The same things were measured in two ways. Each way mixes the same 12 hidden numbers, adds some noise and spreads widely along 7 directions of its own, which tell nothing about the thing.
(in the rows, 128 means zero)
Some things both ways: the first way, then the second way.
[141  69 115 139  83 170 120 173 115 123 154 122 121 141 149 153 125 145
 143 130 163 115 133 132 155 145 136 131 159 123]
[113  79 150 110 175 124 101 113  86 141 110 102 136 108 106  75 135  86
  83  79 133 160 123 139 124]

[116 123 137 159 147 142 128 103 150 106 132 106 131 107 149 123 144 118
 119 125 134 100 140 146 147 113 132 156 130 100]
[137 120 119 108 129  88 142 130 129 103 179 183 149 124 142 122 113 109
 159 145 140 122 125 131 112]

[113 176 135 100 158 122 116  90 125 125 157 126 143 112 104 117 136 116
 156 127 120 122  80 172 105 125 111 138 105 100]
[163 163 135 120 150 103 130 133  97 159  66  93 103 172 131 112 155 175
  86  64  86 192 117  39 112]

[148  96 129 124 131 135 146 156 133 161 108 115 123 146 120 129 110 124
 102 117 103 127 140 113 135 137 123 126 153 123]
[108 177 128 113 121 106 137 104 113 110 160 148 179 103 123 138  90 142
 116 117 154 129 161 110  84]

[128 100 134 125  96 100  96 122 131 112 135 129 136 122 131 165 123 155
 125 155 145 126 142 116 139 138 148 138 126 123]
[125 139  60 171 123 123 140 142 149 164 142 141 117 174 115 145 119 146
 141 142 151 115 112 175 146]

[126 106 141 148  91 137  99  88 158 109 112 116 150 120 160 147 150 104
 164 169 200 100 111 172 176 117 121 178 163 154]
[155 121  86 126  98 115 169  88 102 106 189 121 123 159 192 136  79  93
 142  91 174  69 126 167 140]

[131 183 145 120 137 113 144 101 123 187 167 146 110 164 130 111  95 147
 142  87 136 145 132  60  87 147  88  85 121 131]
[213 172 158  94  76 143 145 108 114  79 144 108 100 128 138 106 149 144
 123 100 130 113 133 106 131]

[ 97 163 134 115 120  62 141 117 127 179 142 132 135 129 108 132  76 142
  89  98 129 124 128  74 112 123  91 138 121 110]
[ 99  69  99 135 165 121 159 154 120 159 101 119 127 148 142 151 116 116
 169 154 117 126  85 156 147]

[ 59 153 115 122 194 158 128 115 120 112 164 109 199 117 138 108 138 113
 121 111  97 120 106 127 103  87 117 186 115 106]
[144  92 142  91 138 156  90 200 158 132 115 139 101 126  96 117 196 110
 109 159  82 100  60 149 198]

[146 121 121 135 164 181 156 128 157 125 148 115 127 117 152 105 143 112
 107 109 120 146 111 114  99 121 120 112  93 125]
[148  91 140 159 145 154  59 134 132 175  72 169 130 132 169 181 140 172
 148 150 107 112 144 162 109]

[ 96 161 160 108  84  65  91 116 119 142 143 135 136 133  88 163  97 162
 156 129 115 132 157 129 143 141 131 151 163 116]
[117 143  97 166 138 115 113 126 150 150 143 153 181 153 107 148 107 165
 169 157 161 159 165 112  93]

[150 104 129 114 121 123 117 139 109 106 111 107  67 155 102 125  79 132
 146 154 140 119 144 100 113 126 155  85 116 137]
[176  94  82 154 165  77 125 151 115 147 106 165  94 192 209 156 125 135
 127  97 126 104  99 108 133]

[105 127 150 138 143 146 118 130 128 129 138 104 133  97 129 170 143 117
 107 145  94 105 115 190 155 113 117 180 175 107]
[149 121 129 162 151 142 101  93 140 134 124 158 152 141 134 150 113 162
 182 133 178 131 200 130  85]

[134 117 159 121 178 156 125 122 154 105 105 147  95 124 160 144  98 112
 121 146 159 151 181 118 151 119 153 129 159 134]
[162 106 134 121 108 154 132 152 146  97 139 117 104 114 128 142 118  87
 119 139 168  78 118 196 131]

[126 158 149 145 151 113 123  98 169 112 133 110 105  79 159 149 143 129
 105 152 167 117 149 145 107  91 132 139  89 131]
[136 123 114 161 122 127 163 157 148 146 108 177 152 122 108 170 116 163
 168 152 122 124  87 110 119]

[ 80 162 145 125 125 108 124 110 125 156 129 138 134 130 112 131 105 109
 137 124 149 133 124 128 152 114 117 153 157 127]
[130 159 172  74 120 150  89 187 157 112 131 130 117 100  37 100 203 139
  73 147  81 131  77 111 169]

[146 125 133 106  89 116 104 144 150  92 161 165 114 164 143 129  89 188
 181 110 168 144 182  75 109 151 144  94 140 162]
[126 103 133 114 153 164 132 158 102 128  93  77 134 104  92 117 137 107
  85 113 134 141 124 178 143]

[121 166 101 150 143 119 132 110 103 101 127 154 136 101 130  94 151 135
 127 114 136 107 106 138 116 118 123 121  76 123]
[115 201 123 124  94  56 169 103 135 109 170 230 126  96 122 114 125 153
 128 118  90 128  92  53 114]

[139 162 170 107 129 100 101  71 159 122 136 154 113 111 148 165 113 129
 151 159 185 139 130 142 131 135 121 126 136 139]
[174 137 121 125 114 126 142 135 144 148 134 117 130 144 123 124 127 140
 135 127 143  98  69 139 147]

[ 82 163 139 119 136  74 128 124 108 170  98 111 116 156  90 106 124 105
 139 139 139 113 127 149 130 105 124 132 138 114]
[151 110 137 131 119 158 129 153 137 117 110 121  95 128 119 112 170 110
 135 129  97 158 138 103 154]

[160 126 128 107  51 137 159 171 142 192 186 125 138 138 127 145  81 149
 109  67 144 155 135  79 107 155  84 115 123 126]
[126 217 115  71 118 119 145 157 106 153  84  87 125 110 108 105 156 161
  62 122  70 160  99 110 146]

[129 123 132  97 129  98 149 150 129 143 111 125  95 123 111 147 107 109
 100 136 135 135 124 136 141 128 128 117 147 113]
[ 95 153 114 147 159 132 113 135 123 174  59 139 126 123  89 134 155 178
 103 118  90 168 131  97 127]

[121 148 129 110  78 108  97 125 135 123 169 185 142 162 121 119  93 166
 197 102 175 153 123  93 127 158 121 111 146 156]
[132 114 130 151 150 146  77 123  90 183  80 159 120 154 133 145 156 178
  82  67  85 137 118 116 136]

[109 115 119  99 155 102 138 137 150 178 175 106 118 139 121 135  95 147
  99 119 147 144 109  61  85 118 127 108  97 104]
[113 144 100 163 134 139 113 145 106 164 115  85 118 161 141 138 129 146
  85  97 126 137 108 111 152]

[106 167 147 136 108  81 137 104 141 194 115 124 145 137 106 110 113 119
 117 105 136 137 138 109 128 121 104 141 116 121]
[140 142 150  94  85 179 122 173 182 108 151  74 111  98  93 120 156  99
 140 209 119 131 141 202 151]

[174  97 152 130 106 159 133 131 182 149 126 115 129 150 148 120 103 112
 130 114 155 135 133 118 128 137 105 135 146 142]
[167 120  97  70 124  89 127 158 125 142 187 176 151 139 238 144 108  97
 154 159 115  39  54 167 176]

[116 135 117 157 160 135 127 173 116 127 122 148 108 118 125 119 139 139
 110 125 115 111 123 164 131 111 131 132 142 120]
[106 156 132 176 115 170 135 162 141 127 132 175 137  76 112 162 111 148
 174 191 159 138 165 174  96]

[133 139 163 109 107 129  92 106 147  75 146 149 109 110 130 164  87 144
 160 137 153 139 161 138 157 139 144 142 161 130]
[149 147  92  96 142  80 153 164 133 116 155 110 113 158 148 115 119 106
 114 137 153 107  87 144 142]

[153 106 153 112 135 117 149 156 141 164 119 126  80 140 127 156  85 140
  88 124 112 154 170  88 126 144 133  95 154 119]
[125 137 115 133 138 124 157 130 112 125 111 110 125 145 125 146 107 139
 129 109 149 134 130 119 106]

[128 120 122 125 145 117 100 113 114 132 119 125 133 148 116 115 110 145
 149 148 129  99 114 116 118 125 135 137 130 131]
[187 146 123 132 112 115 115  96 133 123 164 185 128 139 162 131 135 148
 114  84 129  83 133 123 142]

Other things, the second way, with their names:
<332>: [ 61 163  85 147 127  62 165 180 117 116 176 154 155 152 115 163  81 143
 142 167 146 148  84  89  92]
<140>: [119  96 125 133 127 141 116 131 155 128 106  74 100 139  98 137 124 100
 115 145 152 115 123 186 119]
<189>: [105 125 164  53 168 105 135 125 128 111 151 116 154  80  82  65 139  79
  87 105 125 129  97 117 145]
<192>: [143  78 132 134 178 141 132 158 118 139 112 125 138 130  97 110 121 107
 153 130 180 144 113 167 116]
<154>: [109 142  92 124 109 120 165 159 148 105 168 145 119 121  72 110 148 116
 134 159 127 107  71 140 182]
<19>: [148  98 140 154 145 130 120 122 138 142  95 151 121 130  92 120 150 146
 139 116 119 156 129 116 116]
<288>: [114  73  95 183 157 122 180 107  83 122 115 103 154 161 190 192  31 122
 208 127 220 127 173 156  54]
<161>: [110  52 118 144 157  95 133 138 110 129 102 113  93 169 172 160 100  84
 130 111 126 145 130 141  88]
<204>: [ 79 159 140 146 134 177 136 144  95 128  71  76 126 142  14 157 122 171
  67  78 148 185 162 124  74]
<291>: [139 144 142 111  70 138 146  95 114  88 158  63  89 117 157 104 130  99
 122 129 117 120 132 136 143]
<180>: [127 132 144 126 131 145 124 125 163 159 126 156 145  85  93 109 148 125
 122 135 101 135 117 141 150]
<210>: [128  88 128  95 145 115 135 179 107 137 142 100 128 133 142 114 122  85
 120 146 129 110  45 169 154]
<343>: [114 116 147  94 168  96 115  98  91 120 132 107 126 136 116  81 140 128
 113  91 129 133  92  84 135]
<36>: [129 122 192  63 118 150 126 134 178  86 166  95  88  68  52  54 181  53
  76 123 116  98  77 148 190]
<214>: [116 147 157 136 118 124 131 120 111 114 160 171 135 117 106 131 119 144
 125 113 128 154 151 127  87]
<313>: [120  83 125  77 138  84 112  61 169  77 211 117  88 119 152  41 140   9
 132 122 154  78 134 148 175]
<49>: [105 107 144 121 123 164 136 101 132 135 103 106 155  81 105 125 125 110
 131 122 116 123 124 121 144]
<116>: [120 184 124 118 108 109 174  71 134  98 122 118 181  84  97 158  78 172
 144 146 166 130 186 144  57]
<62>: [173 157 108  71 137 137 128 198 169 133 128  98  71 106 135  74 187  87
 105 190 101 124 115 219 198]
<326>: [128 140  65 170 118  51  88 118 169 217 154 252 128 150 172 111 157 149
 121 127  52  99  28  81 189]
<126>: [121 129 142 115 112 163 128 144 145 125 117 104 129  86 131 141 129 111
 135 173 115 130 152 178 128]
<302>: [119 162 137  89 107  74 100 144 182 120 230 177 148  95 139 101 126 105
 142 209 133  75  65 165 148]
<27>: [130 177 155  89 105 155 133 188 150 111 161  89 147 106  62 112 136 124
 114 168 150 135  91 138 132]
<2>: [163 139 135 122 150 157 132 109  98 147  60 110 123 121 128 123 143 159
 121  89 122 147 156 120 120]
<327>: [147 129 147 116 150 145 106 126 117 154 109 127 140 120 152 132 141 152
 136 126 112 124 129 128 138]
<377>: [117  86  77 144 152 120 136 172  92 155 123 132 130 178 185 158 114 117
 144 119 120 116  86 121 159]
<166>: [126 131 157  91 121 110 129 114 159  71 164  94 119  89 120  90 133  84
 151 179 152 120 137 129 127]
<339>: [128 167 115  96 109 141 151 125 137 111 117  48  93 132 147 126 133 110
 106 130 117 129 159 131 145]
<381>: [109 106 109 146 139  90 131  81 138 102 180 151 126 126 179 131  87  87
 155 128 170 101 168 144 107]

Some of these things the first way, each followed by its name:
[123 148 109 124 159 108 171 110 128 193 119 116 132 141 126  94 137 115
 107 107 126 119 105  92 113 129 103 111 105 117] => <291>
[125 123 159  99 113 119  99 154 164  91 139 147 122 152 128 149 105 157
 178 131 139 145 182 145 145 140 155 137 193 142] => <377>
[110 133 102 142 153 111 141 111 126 109 134 115 127 116 121  91 147 136
 110 117 111 125 117  85  94 117 142  99  58 113] => <332>
[108 112 120 189 161 155 137 111 155 151 150 110 135  90 154 119 163 132
  86 118 140  97 105 134 145 109 119 160 109  87] => <214>
[119 157 169 119 130 115 102 106 147 132 120 160 131 128 125 145 131 117
 159 145 147 150 132 177 153 137 128 143 170 136] => <27>
[143  90 106 165  94 160 121 153 133  91 137 112 129 112 138 127 141 148
 118 130 124 119 146 117 127 122 153 128  96 139] => <381>
[172  98 115  97  99  93 104 145 112 108 115 149 109 149 117 132 124 164
 147 153 158 141 153 104 110 157 173  73  85 128] => <326>
[138 116 121 138 105 147 121 142 116  92 110 142 128 135 116 101 116 136
 148 114 117 145 174 109 138 139 165 117 111 138] => <161>
[121 140 128 113 113 127 136 126 109 135 162 151 121 137 128 148 116 133
 139 112 125 136  95 113 141 158 100 113 164 125] => <343>
[150 107 151 118 115 151 158 146 186 148 122  91 131 100 137 151 131  97
  88 123 116 151 150 150 134 118 128 152 133 122] => <339>
[122 119 143 122 138 145 127 134 152 117 151 135 144 112 149 151 112 127
 108 112 135 132 131 133 146 126 116 161 151 111] => <189>
[115  91 124 138 157 199 130 160 147  97 167 131 176  98 173 161 166 143
 102 119  88 159 151 134 134 129 148 166 143 120] => <204>
[119 150 139 150 113 132 119 100 157  95 147 127 120  97 150 139 141 122
 137 138 159 115 118 152 127 113 111 142 126 146] => <288>
[136 127 119 115  90 132 147 183 125 164 142 127 163 145 139 139 126 147
 116 106 117 147 156 103  96 128 114 132 128 157] => <49>
